All rows are made from the same 10 directions, up to rounding. Whole rows:
In the rows, 128 means zero.
[[135 177 104  97 132 169  98  93 143 177 164 125 135 159  82 119 169 121
  105  78 154  69 161 132 134  88]
 [ 77 148 182 124 128  76 152 158 137 110 146 136 170 117 147  85 155 143
  150 138 125  96 148 184  84 124]
 [ 95 123  90  77 107 139 148  52 169 109 138  98 140 121  71 141 112 147
  154  94  92 103 141 139 143 117]
 [101 143 139 100 105 110 118  92 118 123 159 147  98 160 102 111 137 131
   89 118 120  85 154 155 122 115]
 [ 83 143 188 111 113 124 135 133 166 105 120 111 190  98 132  93 159 124
  143 112 132  86 139 168  91  94]
 [ 93 115 128  87  76 136 128  77 152  82 110 120  81 104  96 137 139  85
   70 141 107 119 118 144 193 122]
 [151 191 139 118 147 175  71 167 144 184 130 120 159 143 137  89 155  90
   94  95 197  95 154 125 133  79]
 [146 138 131 143 115 130 143 144 141 114 104 100 125 108 140 128 128 108
  112 172 174 174 125 152 157 152]
 [179 135 100 141 120 177 138  98 167 158 128 110 135 128  94 150 218 128
  132 125 187 115 135 175 121 137]
 [ 93 181 138 127 116  72 142 162 131 150 144 122  89 117 146  73 166 116
   92 206 150 155 140 182 158 130]
 [146 144 121 133 126 126 131 132 146 157 150 149 113 146 117 115 223 127
  115 139 172  93 150 200 112 140]
 [156  91  70  76 118 165  49 139 178 149  76 147  67 145 137  98 122  82
   91 107 145 111 135 154 154 110]
 [ 73 137 144  99 107 116 138 107 140 104 130 121 125  98 112 122 135 110
  112 130  88 113 119 123 163 106]
 [110  85  85 101 150 109 146 166 159  93 127 176 131 111 134 145 167  98
  156 104 100  91 129 168 174 177]]

The start of a row, then its end:
[131  86 139 107 130 187 125 133 182  72  78 110 210  83 127 160 119  92
 165  60 130] | [ 98 115 116 140 124]
[124 112  44  67 129 135 126 135 202 114 110 128 117 119 110 120 140  93
 140 111 143] | [110 154 195 195 162]
[124 138 162 136 123 173 112 116 114 116 101  91 160  94 130 150  76 105
 114 110 112] | [154  94  36 153  85]
[121 182 139 159 151 106 163 156  94 141 158 106 156 117 138 132 110 135
 136 159 141] | [170 128  97 155 140]
[132 146 145 166 180 115 127 215 109 158 125 135 176 106 183 113 125 128
 168 135 129] | [152 111  89 116 124]
[167 168  65 121 139 147 145 109 157 165 155 100 139 153  92 132 151 143
 144 124 192] | [132 168 174 143 154]
[119 136 185 131  99 102 112 128 122 114 102  93 132 143 158  75  50 156
 117 162 155] | [162 144 148  62 106]
[138  78  87 118 128 119 120 116 159 147 111 146  98 135 129 118 152 159
 168 128 100] | [119 123 164  83 133]
[160  99 106 152  99 118 174  76 127 106 125 107  94 136 105 162 128 164
 137 175 143] | [174 124 165 117 179]
[ 99 102 167  93  88 130  79  94 131 105  93 121 103 138 134  94  59 129
  96 114  94] | [116 125 112  91  75]
[121 106 128 125 119 140 156  79 127  95 135 116 153 122  97 168 111 149
 154 100  99] | [118 122 109 121 136]
[120 133 150 103 114 180 116 102 136  92 134 141 152 119  93 164 167  72
  82  68 135] | [ 64 130 112 178 113]
[144 103  62 109 147 126  86 168 181 185  76 114 102 116 166  76 105 141
 174 148 120] | [169 118 141 109 109]
[199 116  87 169 129 170 152 105 121 142 128 122 104 129 104 191 180 122
 120 147 169] | [161 110 123 160 172]
[134 131  48 128 142  92 183 147 148 123 134 113 103 110 125 144 126 127
 156 183 139] | [190 132 166 203 202]
[ 96 156 106 110 136 122 162 121 168 127 119  62 184  86 120 115  80 149
 188 135 116] | [167 129 119 145 118]
[ 86 183  95 110 172 100 143 187 173 177 132  87 189  85 152  72 118 142
 201 140 119] | [153 137 132 141 105]
[147 117 105 165 148 121 155 167 126 136 108 118 123  90 155 149 137 123
 154 174 125] | [192  93 107 161 159]
[ 90 156 142 121 113 104 142 118 112 112 128  94 120 109 129 117  66 127
 111 163 106] | [173 119  94 165 116]
[142 136 174 151  88 150 140  48  83 108 153 118 110 153  85 168 132 144
  79 128 135] | [120 125 104 109 118]
[ 90 183 114 133 131  74 198 104 122 136 176  83 150 120 104 119 109 179
 168 172 119] | [166 147 146 134 148]
[ 90 123 131 115 113 122 111 144 146 142 105 142  79  81 140 109 189  86
  94 164  85] | [130  88 119 177  95]
[117 146 161 142 142  90 127 118  61 139 185 160 129 188 127 119  89 178
 129 107 108] | [ 99 155 108  63 122]
[ 79 139 122  99  90  78 142 112 150 122 133 130  64 116 119  90 166 119
  91 189 112] | [132 133 194 159 130]
[197 147 119 143 130 187  66 130 134 196 112 122 110 163 131 111 156 120
  94 117 197] | [124 138 127  94  92]
[ 95 157 190 135 107 119 170 138 122  66 145 132 159  96 119 148 183  78
  83 141 155] | [104 131 157 182 151]
[132 153 127 114 134 113 130 155 134 105 129 108 159 149 142 104  59 126
 130 125 180] | [142 170 158 133 153]
[177 135 158 165 120 146  93 146 101 151 100 112 108 147 160 113  94 128
  94 160 178] | [175 121 107  96 114]
[123 167 116 117 158 137 128 139 112 136 162 128 169 145 116 135  97 123
 136  84 136] | [108 152  96 152 127]
[ 70 125 108  73  84  78 125  73 143 121 143 135  52 145  99  88 121 144
  98 156  80] | [111 146 179 134 115]
[112 104 155 105 137 152 119 155 179  93  93 119 211  97 145 117 122 114
 174  72 129] | [ 88 132 143  99 111]
[103 145 140 141 117 128 141 118 176 180 105  79 144  69 132  91 193 158
 172 174 106] | [155  95 139  87  73]
[144 102 137 138 166 115 123 174  75  94 163 207 141 174 145 161 119 112
 122  71 126] | [ 73 147 117 128 176]
[131 148 123 143 156 138 162 127 137 138 142  92 205 113 120 141 111 164
 197 104 131] | [138 133 108 103 128]
[111 168 167 143 138  99 140 144  99 144 179 157 141 150 127 111 181 139
 116 128 140] | [ 86 150 154 100 125]
[120 151 177 162 118 106 100 141 107 194 124 126  92 125 159  73 169 156
 111 185 117] | [148 104 120  59  68]
[155 140  81 111 121 122  88 117 126 178 138 141  54 180 121  96 125 136
  91 146 155] | [132 154 159 124 125]
[114 102 116  99  93 155 109 103 208 141  69  93 114  78 123  98 175 117
 138 147 116] | [132 103 165 120  85]
[123 111 110 110 153 106 135 146 116  94 137 138 162 154 139 132  37 147
 168  89 116] | [124 155 120 118 160]
[ 65 142  99  80 147  76 138 140 140 125 158 140 140 132 125  94  91 144
 164 108  77] | [102 154 142 140 127]
[147 130 127 177 140  90 163 137 104 158 143 121 119 135 145 124 136 184
 167 182 130] | [177 120 139  77 151]
[109 126  89 104 148  99  93 150 140 180 116 125 104 136 155  72  75 159
 164 137  86] | [150 128 113  99  95]
[149 151  80 133 137 152 144 107 163 173 121  71 149 109 110 129 127 156
 174 142 145] | [171 125 122 129 119]
[ 96 193 105 106 163  96 159 179 168 150 163 114 189 117 130  86 163 127
 170 125 164] | [107 172 191 149 142]
[111  57 166 135 101 110 127 122 109  67  91 154  95 110 150 147 101 120
 114 142  74] | [138  90 110 118 138]
[124 138 141 116 137 161  84 167 157 148  85 106 157  97 158  97 110  96
 128 114 135] | [135 113  95 134  78]
[ 91 134 169 132  97 102 168  81 137 110 143 107 142 113 106 120 158 165
 144 151 110] | [118 129 165  83 117]
[199  90 131 183 130 148 130 146 121 133  90 119 123 130 157 150 129 143
 144 160 172] | [181 107 132  86 158]
[134 123 110 129 160 106 128 216 130 106 113 153 137 119 174 121 110  85
 129 138 154] | [146 135 144 181 176]
[162  63 120 134 101 171 135  80 165 105  96 133 121 114 103 170 192 130
 142 111 127] | [105 107 159 101 140]
[142 116 171 145  98 157 110  86 130 138 104 103 129 125 122 124 133 150
 121 131 130] | [132 111 114  65  84]
[133 133 213 204 155 116 141 201  71 129 133 162 159 100 181 143 185 113
 123 152 126] | [135  87  85 104 127]
[120  93 101 120 164 123 130 169 156 136 129 173 153 112 141 132 189 125
 182  90  94] | [ 80 120 146 117 139]
[167 170 184 196 134 132 118 126  66 189 154 118 127 160 142 118 140 173
 113 159 162] | [154 122  91  49  96]
[167  56 106 129 101 176 106  79 147 112  70 110 100 119 120 162  94 135
 136 119 108] | [156  93  98 110 121]
[101 222 159 134 108 113 168 109 133 146 170  81 149 116  99 104 179 128
  97 174 181] | [136 154 169 152 116]
[156 122 123 135 124 148 162  83 118  94 157 127 157 156  87 179 128 145
 137  92 156] | [104 152 143 121 168]
[107  86  85  92 106 122 118  95 155 116  94 118  80 111 120 125  88 129
 134 140  73] | [152 108 119 152 121]
[160 155 150 161 148 144 113 158  72 137 148 149 127 152 141 149 119 103
  85 121 161] | [133 129  81 151 136]
[170 136 105 168 172 151 121 159  72 160 150 158 120 141 136 174 131 113
 120 114 125] | [144 106  49 165 144]
[ 78 162 184 136 127 120 154 149 158 129 116  85 197  62 144  99 161 129
 162 147 117] | [134 109 127 113  86]
[ 91 151 175 142 132 129 165 127 139 121 142 111 194  82 120 134 184 133
 160 120 109] | [105 113 122 115 105]
[106  98 124 138 124 101 172 102 139 125 149 152 122 111 109 146 211 161
 169 138  80] | [101 112 164  97 144]
[156 177 174 145 119 168 129 136 174 148 118  79 203 118 126 100 187 127
 134 125 226] | [112 156 188  78 104]
[ 94 155 138 116 114  86 139 117  86 102 154 127  95 147 124 120  61 126
  87 154 114] | [150 142 112 167 140]
[142 180 130 148 124 162 152  94 120 144 137  65 159 109 100 153 110 133
 125 141 156] | [172 121  82 158 114]
[ 65 141 133 112 143  73 162 135 109 102 149 114 159 115 136 116  44 158
 172 129  67] | [148 131  95 134 131]
[173 107  76 129 128  93 117 130  82 120 145 165  44 205 134 135  59 140
  90 153 157] | [159 161 153 142 196]
[126 113  88 115 142 144 163  94 117  96 165 152 141 132  82 196 143 119
 141  78  97] | [ 93 130 105 182 167]
[119 178 167 136  88 148 169  35 129 126 167  75 159 131  63 144 162 164
 117 130 154] | [113 146 146  98 104]
